Each cloud of rows lies close to a flat space through zero, with a little noise off it, and is much wider in some directions of that space than in others. After each cloud: how many dimensions does that space have?

[[ -0.2 -10.5 -11.8  38.5  38.0   9.7   3.7   3.9   2.2   5.0  -5.0  12.4
   -9.3  -2.9  10.9   1.8  -2.0]
 [ 12.0   5.1  -3.8  30.3  25.0  12.6 -19.8 -23.7  -5.8  -4.9  -7.5  20.6
   -8.9 -10.2 -27.0  12.2  -2.9]
 [  8.0   1.9  -6.0  37.4  -7.5 -18.3  -5.8 -11.2   0.4 -24.8  15.0 -10.4
   -7.3   0.1   2.9 -14.8 -31.1]
 [-21.3 -12.5  27.6  29.7 -23.4  -8.0   5.7   0.6  16.3  -4.1 -10.4   9.4
   11.1   7.2 -10.2  15.9  -9.3]
 [ 19.8 -12.6 -26.5   2.4  17.8   1.9   0.4   4.7 -14.5 -31.9  20.7  -1.7
   -6.3  -2.8  -2.2  12.4  22.7]
 [-13.5  12.6  -9.7  -5.9 -17.3   1.6  22.0 -13.8  31.6  26.4  12.5  15.9
   18.0  15.8 -21.6   6.7  -3.5]
 [  9.7   7.2  -7.4  -9.7  17.4  21.5  34.3   3.3 -13.2  23.1  -6.4 -12.5
   27.4  13.9 -16.3 -18.2   7.9]
 [ 17.2  -0.3  -4.8   7.5 -11.1 -10.0  23.6  -4.9  30.3  -9.7  29.2 -14.7
  -11.2  -1.8 -12.2   1.0  12.0]
 [ -7.6   5.6  -4.5 -12.0 -26.4  -0.2   6.1 -16.3 -18.6  -4.4  10.7 -32.6
   -8.2   8.1  20.1 -13.1 -12.8]
 [-25.4 -11.9 -16.5  71.8   9.4   4.4 -16.6 -28.8   6.5   9.3  10.5   4.5
    9.8  25.9 -30.3  10.5 -33.0]
 [ 29.8  -9.7 -49.2 -21.3  31.9  -5.9  -8.5  18.2   3.2 -10.7  -6.0 -20.5
   -7.6 -37.5  29.4 -23.1  -8.7]
 [ -1.6  32.1  12.9  25.6  37.2   3.7 -10.6 -37.0 -17.6  17.5   4.4   9.0
   -4.2 -33.0 -29.1 -32.6  -7.0]
 [-15.9 -15.7  -2.0   3.7   0.7   8.7  15.0  -4.9  11.4   2.9  -6.5   1.4
   -9.7 -15.4  16.4  18.1  11.3]
 [  9.8 -12.8 -23.6   6.4   6.4  -3.0  17.4  15.6  38.3  -0.6 -24.0  21.5
   14.7 -13.4   7.9  16.3  -8.4]
 [  5.1 -32.2 -21.3   4.0  -2.7   7.6 -16.7  18.6  24.8  -6.9 -17.3  -4.3
   19.4  -6.2   1.9   1.3 -29.8]
 [  7.0   1.1  -3.4  -4.3 -14.2   4.6   4.9  -6.2   4.1  -0.6 -33.6   3.3
    2.7   7.9   0.5  25.3  -6.7]
 [ -7.5  -8.5  23.8  10.8  23.3  -7.8 -18.7  13.5  -3.5  19.1  -6.4  -4.3
   -1.1   7.8 -15.9   6.4  24.2]
 [-18.9   0.6 -12.0  26.6  -2.6 -20.8  13.0 -22.5 -17.0  -7.2  -0.6 -22.1
   11.2  -2.2  -4.4   1.2  -3.4]
 [ -5.9 -22.0  -2.6  30.0 -19.7  15.6 -20.4 -29.3  11.2 -31.9  -1.8   5.1
  -20.3 -26.4   2.1  15.3 -30.5]
 [ 10.6   0.5   8.8  21.3  31.3 -34.9  14.8  24.6   5.2  -4.8 -16.7  -2.8
  -12.1 -17.5  16.5   0.6  23.2]
 [-21.7 -12.8 -16.9 -13.2  15.5  12.0  -8.3  15.8 -15.1  -0.2   6.3  22.4
   32.3 -10.8   5.8 -16.8 -10.9]
 [  5.6  16.9  22.2 -26.7 -31.6  19.4  25.7   1.3  -1.1   4.9  -9.0  14.0
    0.9  23.2   7.3   3.7  -3.4]]
 => 13

[[ 58.8  -5.6 -39.8  -7.6 -12.1  23.5 -10.0  16.3  -5.8  44.2 -37.0  -2.6
   -4.8  -2.0  29.3 -30.5  30.8]
 [ 48.7  -4.6 -74.7   2.8  19.4  21.9 -70.9  32.7  -6.7  31.1 -17.6  -9.3
  -25.1  14.2   2.8 -22.0  44.7]
 [ 14.2   3.0 -29.6   4.6  -3.8  14.0 -13.5  12.4   1.3  11.4  -3.5   0.2
  -12.3   0.1   5.9  -5.5  12.1]
 [-16.5 -10.5  13.4 -16.7   3.9  14.7  -1.7 -24.6 -11.7 -25.5  -2.1  -1.7
    5.9  28.7 -19.5  19.6 -14.6]
 [ 17.3  -9.3  33.0 -27.1   1.8  -6.8  21.9 -21.0 -16.7  11.8 -34.3  -4.5
   29.9  11.5  10.5  -9.0   5.1]
 [-29.8   9.4 -19.8  23.4  -9.0  11.7  -7.0  10.0  13.6 -19.3  36.3   7.5
  -21.8  -5.3 -12.3  14.7 -20.0]
 [-17.3   3.8 -27.2  14.0  -4.5  20.2 -21.6   5.8   6.9 -14.3  20.5   7.1
  -20.5   1.1 -11.7  11.0  -8.1]
 [ 37.3   1.9 -53.0  13.9  -4.7  15.9 -22.4  26.0  10.2  32.2  -7.2   2.2
  -18.6  -8.0  20.6 -25.0  23.0]
 [  6.6  12.1 -66.2  38.0 -17.8  25.2 -23.5  31.4  23.1  14.7  26.1  11.9
  -36.8 -20.3   9.7 -10.5   6.7]
 [-37.9  -2.9  30.5  -5.5   8.3  -7.9   9.1 -21.1  -5.6 -33.8  12.9  -0.2
    9.2  11.6 -27.6  29.0 -21.5]
 [-38.6  -0.6  53.4 -13.6  20.7 -30.5   8.3 -27.0 -11.9 -35.0   9.7 -12.1
   18.5  13.2 -31.0  29.0 -19.6]
 [-75.6   4.0  68.5  -1.8   7.4 -24.6  39.2 -35.0   2.5 -62.7  36.6   3.9
   18.4   5.2 -39.0  48.7 -51.1]
 [-35.9   0.7  51.1  -9.1  15.2 -31.0  19.4 -18.7  -7.1 -30.1  12.5  -4.8
   17.7   3.2 -19.3  25.6 -18.1]
 [-16.9   4.0   0.5  15.1   8.3 -16.9  -7.2   9.8   9.6 -10.0  21.4  -1.5
   -7.1 -12.7  -5.8  10.2  -5.8]
 [-17.0  -0.2  11.6   2.8   7.1  -9.0   0.9  -5.1  -0.2 -11.7  10.8  -2.0
    1.0  -2.2  -9.9  10.4  -7.9]
 [  0.5   4.3 -24.5   8.3  -2.0  14.9 -21.5   8.0   4.6  -4.2   7.3   0.2
  -13.2   7.2  -3.6   2.6  -4.6]
 [-14.4   2.8  44.3 -10.5  -4.5 -19.3  41.2 -17.0  -3.3  -7.2  -4.6   3.9
   23.0 -10.3   5.7  -0.4 -16.5]
 [  2.0   3.3   7.8   3.4  10.7 -21.6   3.3   8.5   6.4   9.9   2.8  -5.3
    3.8  -7.8   6.8  -5.9   9.3]
 [ 14.4  -8.0  51.1 -23.6  -7.9 -11.6  45.9 -25.5 -12.6  12.1 -36.6  -1.8
   34.8   1.6  24.6 -11.1   1.9]
 [ 26.5   7.4 -17.1  14.8  -9.8  -6.6   6.5  23.6  14.1  31.0  -5.2   2.1
   -2.8 -25.1  28.0 -24.7  15.1]
 [ 33.3   4.8 -47.2  13.9 -22.2  27.3  -4.7  22.8  11.2  31.6  -8.4  10.1
  -17.7 -14.3  29.0 -25.7  14.6]
 [ 30.2   3.1  16.0   2.0 -21.7 -11.6  41.5   5.9   5.0  33.3 -20.3   1.5
   14.0 -25.4  37.6 -22.3   7.0]]
 => 4

[[ 11.4  67.0  16.7 -16.8  12.3  20.1 -58.5 -24.1   1.1 -11.2   6.2  40.9
  -16.9  53.8 -37.5 -26.4 -27.3]
 [ -2.9 -34.8  -6.8   8.6 -49.9   1.4 -32.3  51.1 -28.4  -6.3 -50.1  25.4
  -34.6  25.9 -59.8  30.3  -8.6]
 [ 18.8 -16.9 -11.9  10.6 -46.9 -30.8 -63.1  27.9 -42.9  -0.5  -4.3  48.9
  -22.2  37.1  15.2   4.1 -26.5]
 [-12.8  31.8  13.2  25.8  17.2  -2.1   1.0  -0.2 -45.3 -29.7  41.8 -35.5
    1.9  16.7  22.1 -54.1  11.8]
 [ 55.2   5.4  -5.8 -13.6   8.2   0.3  12.1 -19.9  66.9  66.7  -1.3  -2.3
   61.2  -6.1  35.0   1.6  25.1]
 [ 15.8 -28.3  34.3 -18.3   9.3  22.3 -30.5  21.2  42.8   7.3  -8.1   8.5
   31.0  -5.8   2.0  27.6 -17.4]
 [ 17.5 -16.4 -21.2  23.1 -45.0  -7.7  10.2  23.2 -49.0  24.4  32.9  -4.2
   57.9 -62.6  68.7  -2.5  17.2]
 [ 12.4 -27.0  39.0  11.8 -25.3  16.9 -43.3   6.2 -11.9 -53.2 -36.8  24.7
  -24.1  -2.0 -47.8   6.8 -43.3]
 [-27.5  21.2  31.0  12.4  49.4  34.7  16.4 -41.2  34.9   4.0  -3.4  33.3
  -10.2   1.0  -4.2 -15.7  -8.5]
 [  3.9  -1.1  -6.3  16.2  22.2   5.1  45.8  10.2  -8.3  -8.4   1.7   7.1
   45.2 -25.2  48.7 -11.0 -35.5]
 [-14.3  18.4  -9.9  37.8  13.6  -7.1 -16.9   9.0  42.1 -24.5  -8.5  85.2
    6.4  46.2  28.8  -7.3 -26.9]
 [ -0.8  34.4  14.5  25.5 -39.3 -13.2 -41.7   8.3 -39.4 -38.8  53.2  35.8
    0.8  12.1  23.5 -10.8 -31.8]
 [ 16.2  35.3  12.2  -6.9  -4.8   2.2  16.9  -6.4 -58.1  21.9  26.0  -2.8
  -12.4  22.3 -13.5 -12.3 -40.3]
 [-13.8  -1.3   8.5 -30.2  55.2  32.8   0.8 -23.5 -19.6   1.4  45.8   4.9
  -18.9 -16.1 -37.2  12.2  -1.4]
 [-18.6  34.0   3.3  40.9  -8.0  -8.5  40.8   1.7 -54.8 -13.2  16.7 -20.6
    8.4  -1.7  47.3 -50.8 -13.9]
 [ 19.5  -7.7 -43.3  20.6  20.5  -7.8  -5.9  23.4 -56.2 -31.2  81.4  22.8
   26.2   4.2  12.2  -7.1  13.4]
 [ 23.3  23.5  14.8  39.7 -15.0 -10.4   4.8  20.2 -70.5  16.7  78.6 -40.5
   10.9  32.5   4.7 -37.9  28.3]
 [ 27.3 -19.2 -23.2  28.6  14.5 -38.2  19.6 -20.1 -33.0 -45.6  40.4  -2.6
   -7.7   0.4  23.4 -22.2  -6.0]
 [ -3.6  -8.7   0.9   0.4  -4.4   6.0   8.0   1.8  66.0   3.3 -18.7  14.2
   -5.5  11.3 -43.8  36.5  18.1]
 [-23.4  -5.3 -16.6 -14.6 -23.4  -4.8   8.5  -3.8  -9.2  65.4 -64.2   3.2
    0.8 -27.8  54.7  -8.6   1.8]
 [-76.6  18.3  46.1  43.8  28.0  22.1   0.5 -20.9  44.2  -3.4 -36.5  57.2
  -38.0  23.6  25.6 -28.5 -14.2]
 [ -8.6  -3.1  40.2  23.6 -34.5  28.9  17.8   9.0  -3.6 -20.8 -32.8  -2.0
    8.7 -34.5 -22.5   7.6 -26.1]]
 => 13

[[ -7.7  -2.8  37.1   0.1 -24.6   1.4  -1.8  -5.4   9.8   3.5 -24.7  -2.8
   -1.6  -5.5  -0.2   5.7  12.5]
 [ 22.8 -20.6 -38.7 -16.5  59.3  -5.7  25.7  29.9 -20.8 -12.4  30.1  11.0
   -4.0   2.3  -1.8  20.4 -23.0]
 [-14.5  10.3 -14.1  10.2  -9.6   8.3 -10.4  -7.3   2.3   3.7   2.9   2.8
   14.5  -8.9   2.0 -26.4  25.9]
 [ 24.9 -18.9 -38.9 -16.6  64.4  -7.9  26.1  28.0 -21.4 -12.0  33.5  10.8
   -4.1   4.7  -0.4  21.4 -26.6]
 [ -6.2  11.2  24.0   5.0 -27.9   2.8 -13.1 -16.9  11.7  10.0 -15.3  -8.4
   -1.9   5.1   0.9  -7.2   1.6]
 [ 18.7  -8.6 -11.7 -10.3  24.9 -27.2   9.5  10.8 -14.2 -15.5  14.4  -0.4
  -29.0  18.6  -1.6  37.1 -58.0]
 [ -7.0  12.6   2.9   7.2 -21.4   6.6 -11.3 -12.9   8.9   6.7  -5.2  -5.8
    4.1  -0.1  -0.4 -15.4   9.2]
 [-16.2  10.7  21.5  11.0 -31.9 -23.7 -17.2 -17.9   2.5  -7.6 -16.9  -3.1
  -18.5   6.5   1.7   9.6 -15.3]
 [ 12.2 -13.5  19.3 -14.1  18.8 -11.7  12.7   9.4  -5.0  -6.1  -4.0   1.2
  -10.7   7.4  -0.1  27.8 -23.3]
 [-11.7  13.2  16.1   9.2 -35.2   0.5 -15.8 -16.2  10.9   3.9 -14.5  -7.9
   -3.1   2.0  -0.2  -8.7   4.5]
 [  1.0   0.7  32.0  -4.5 -15.8  12.7  -2.8  -8.0  13.9  13.2 -16.4  -7.3
    5.6   0.4  -0.3  -2.9   7.9]
 [ 11.3 -10.8 -24.8  -4.5  15.6  10.2  11.9  17.7  -5.2  -1.6  13.0   3.4
    6.0  -6.3  -3.8  -0.5   8.0]
 [  2.5   2.8 -31.0  -1.0  43.0 -12.9   2.3   3.0 -16.5  -7.0  26.5   8.5
    2.4   6.3   4.7  -2.8 -16.3]
 [  0.6  -1.2  -9.4   5.5 -25.7   6.7  -1.3   3.3   5.1  -1.2  -4.7  -4.1
   -4.0  -3.9  -4.3   0.4   6.9]
 [ -6.0   5.5   2.3   6.3 -14.7 -10.0  -8.0  -7.8   0.2  -3.8  -4.7  -1.8
   -8.3   3.3   0.7   1.4  -7.7]
 [ -2.0   2.8   0.0   3.9 -15.5   5.9  -2.8  -1.7   5.3   2.0  -5.2  -3.1
    2.2  -3.8  -1.5  -5.2   7.7]
 [ -1.1  11.1  -9.5   5.0  -3.2   0.7  -9.5  -9.8   1.3   3.2   7.0  -3.4
   -0.2   6.8   0.0 -10.2  -7.4]
 [ -3.0  -1.2  -8.1   6.7 -31.6  34.3  -1.1   5.3  14.1  11.2  -7.7  -4.4
   21.1 -18.2  -4.5 -27.1  47.5]
 [ -9.7   2.5   2.8   7.5 -23.4  -2.6  -6.8  -2.3   3.8  -2.1  -8.8  -0.3
   -4.1  -3.5  -0.7  -2.0   8.4]
 [  6.1  -4.2 -25.5  -4.1  35.4  -3.0   8.0   9.8 -11.7  -5.7  20.1   6.7
    3.8   1.4   1.6   0.1  -8.1]
 [-17.6  13.8 -50.4  22.1 -24.4   7.3 -15.0  -3.6  -2.1  -5.7  13.4   2.7
    9.4 -12.9  -2.1 -32.9  27.4]
 [  3.2   1.9   6.2  -5.8  25.6 -16.4  -0.1  -4.1  -8.1  -2.5   6.6   1.7
   -7.4  11.3   4.9  12.0 -26.7]]
 => 5

[[-15.8   3.7 -10.5   2.1  -3.6  -3.1   4.0   9.0  27.2   0.0  -7.0  31.8
  -32.9  38.4  -6.6  -1.1   6.1]
 [  3.8  19.4  -2.6  -5.5   2.8  -0.9  -3.2   2.8  14.3  -0.9   6.5   3.3
   -7.1  -5.3  -7.0  -0.9   2.3]
 [ -4.6 -56.6  -6.0  21.3  -3.2  17.8   8.7   6.3 -38.2   3.6  -6.3 -13.4
   13.7  10.6  22.0   5.2  13.7]
 [ -7.1  -8.9  -1.2   3.1  -3.7  -6.8   4.8   0.3   4.7   2.7  -4.1  11.5
  -19.0  20.6  -4.6  -5.6  16.6]
 [ -6.6  31.5 -17.0 -17.4  -3.3 -12.0   2.3   3.7  39.1  -5.0   3.3  32.8
  -34.6   9.0  -9.8  -7.4   7.1]
 [-17.8 -48.3 -11.2  18.5   2.3   5.0  12.7  14.9 -17.2   9.3 -12.8  21.6
  -15.0  33.9   0.9   4.5  22.2]
 [-10.1 -80.4 -13.9  26.6  -1.3  16.1  17.9  22.0 -46.1  17.2  -9.3  -0.5
   -2.0  35.8  15.4   8.5  34.4]
 [  3.4 -15.3   8.8  11.1   4.4  12.4  -2.4  -4.7 -22.9  -3.3   6.9 -30.3
   33.9 -28.8   7.4   9.0 -17.0]
 [ -2.7   0.1  -3.8   1.8   0.2  -6.5   8.3  -1.5   9.6   0.0   1.9  10.3
   -9.3  10.9  -7.2  -0.6   4.9]
 [  4.2 -36.8  -2.8  14.3   1.1   6.6   7.3   8.6 -25.7  10.4   2.6 -10.9
    0.6  17.7   6.6   3.0  14.1]
 [ -7.0  -8.9  -8.5   2.7  -0.1   4.0   7.4   7.1  -3.0   2.1  -7.8   9.8
   -7.4   6.2   6.1   4.2  17.6]
 [  3.4  12.5  10.5  -1.8   9.2   1.8   1.3  -5.1 -11.9   1.8  -1.3 -13.8
   18.9 -20.3   4.7   7.1  -9.8]
 [  4.5  38.2  -1.6 -17.0   0.3  -9.3  -3.8  -3.3  23.8  -2.0   9.0  -3.7
    2.0 -20.7  -8.7  -4.9 -20.9]
 [  0.2  70.5   0.0 -16.4  -1.4  -8.8 -10.4  -8.1  52.2 -10.1   9.3  30.7
  -28.1   3.5 -21.1 -10.3  -5.1]
 [ -7.2 -26.8  -5.4   9.9   6.2   1.0   6.8   3.1 -13.5   6.0  -8.7   5.7
  -10.1  10.7  -0.8   1.8  11.3]
 [-13.3  -8.2 -11.3   1.5   5.8   0.3   4.2  12.9   4.1  -4.5 -11.8  22.2
  -18.5  21.4   0.6  -4.3  22.4]
 [ -3.4 -15.7   3.2   2.2   4.2   4.6   3.6  -2.9 -15.8  -0.6   2.1  -8.1
    6.1  -5.8   5.2  -1.0   2.8]
 [ -9.0 -23.7  -4.5   9.5   4.1   9.4   2.7   2.6 -20.7   3.7  -2.0  -3.7
    1.4   5.5   8.7   3.5   9.9]
 [  0.8 -15.5   6.3   1.4  -1.1   3.2   1.6  -6.8 -23.9   2.8  -0.9 -19.0
   16.8 -15.9   1.1   5.6  -3.6]
 [  4.2 -51.2   1.4  25.8  -3.5  13.0   5.7  -4.6 -50.3  18.8  -0.2 -29.6
   34.9 -14.2  20.4  12.6  -2.4]
 [  0.4 -23.5   3.3   5.1  -0.9  19.5  -3.6  -1.6 -19.0   8.4  -5.4 -22.8
   18.3 -11.3   4.4   9.6  -5.8]
 [  4.1 -64.2   6.9  21.3   0.5  16.2  -8.5  -2.4 -62.2   6.1  -0.7 -52.7
   47.4 -16.5  15.4   9.5  -7.4]]
 => 2
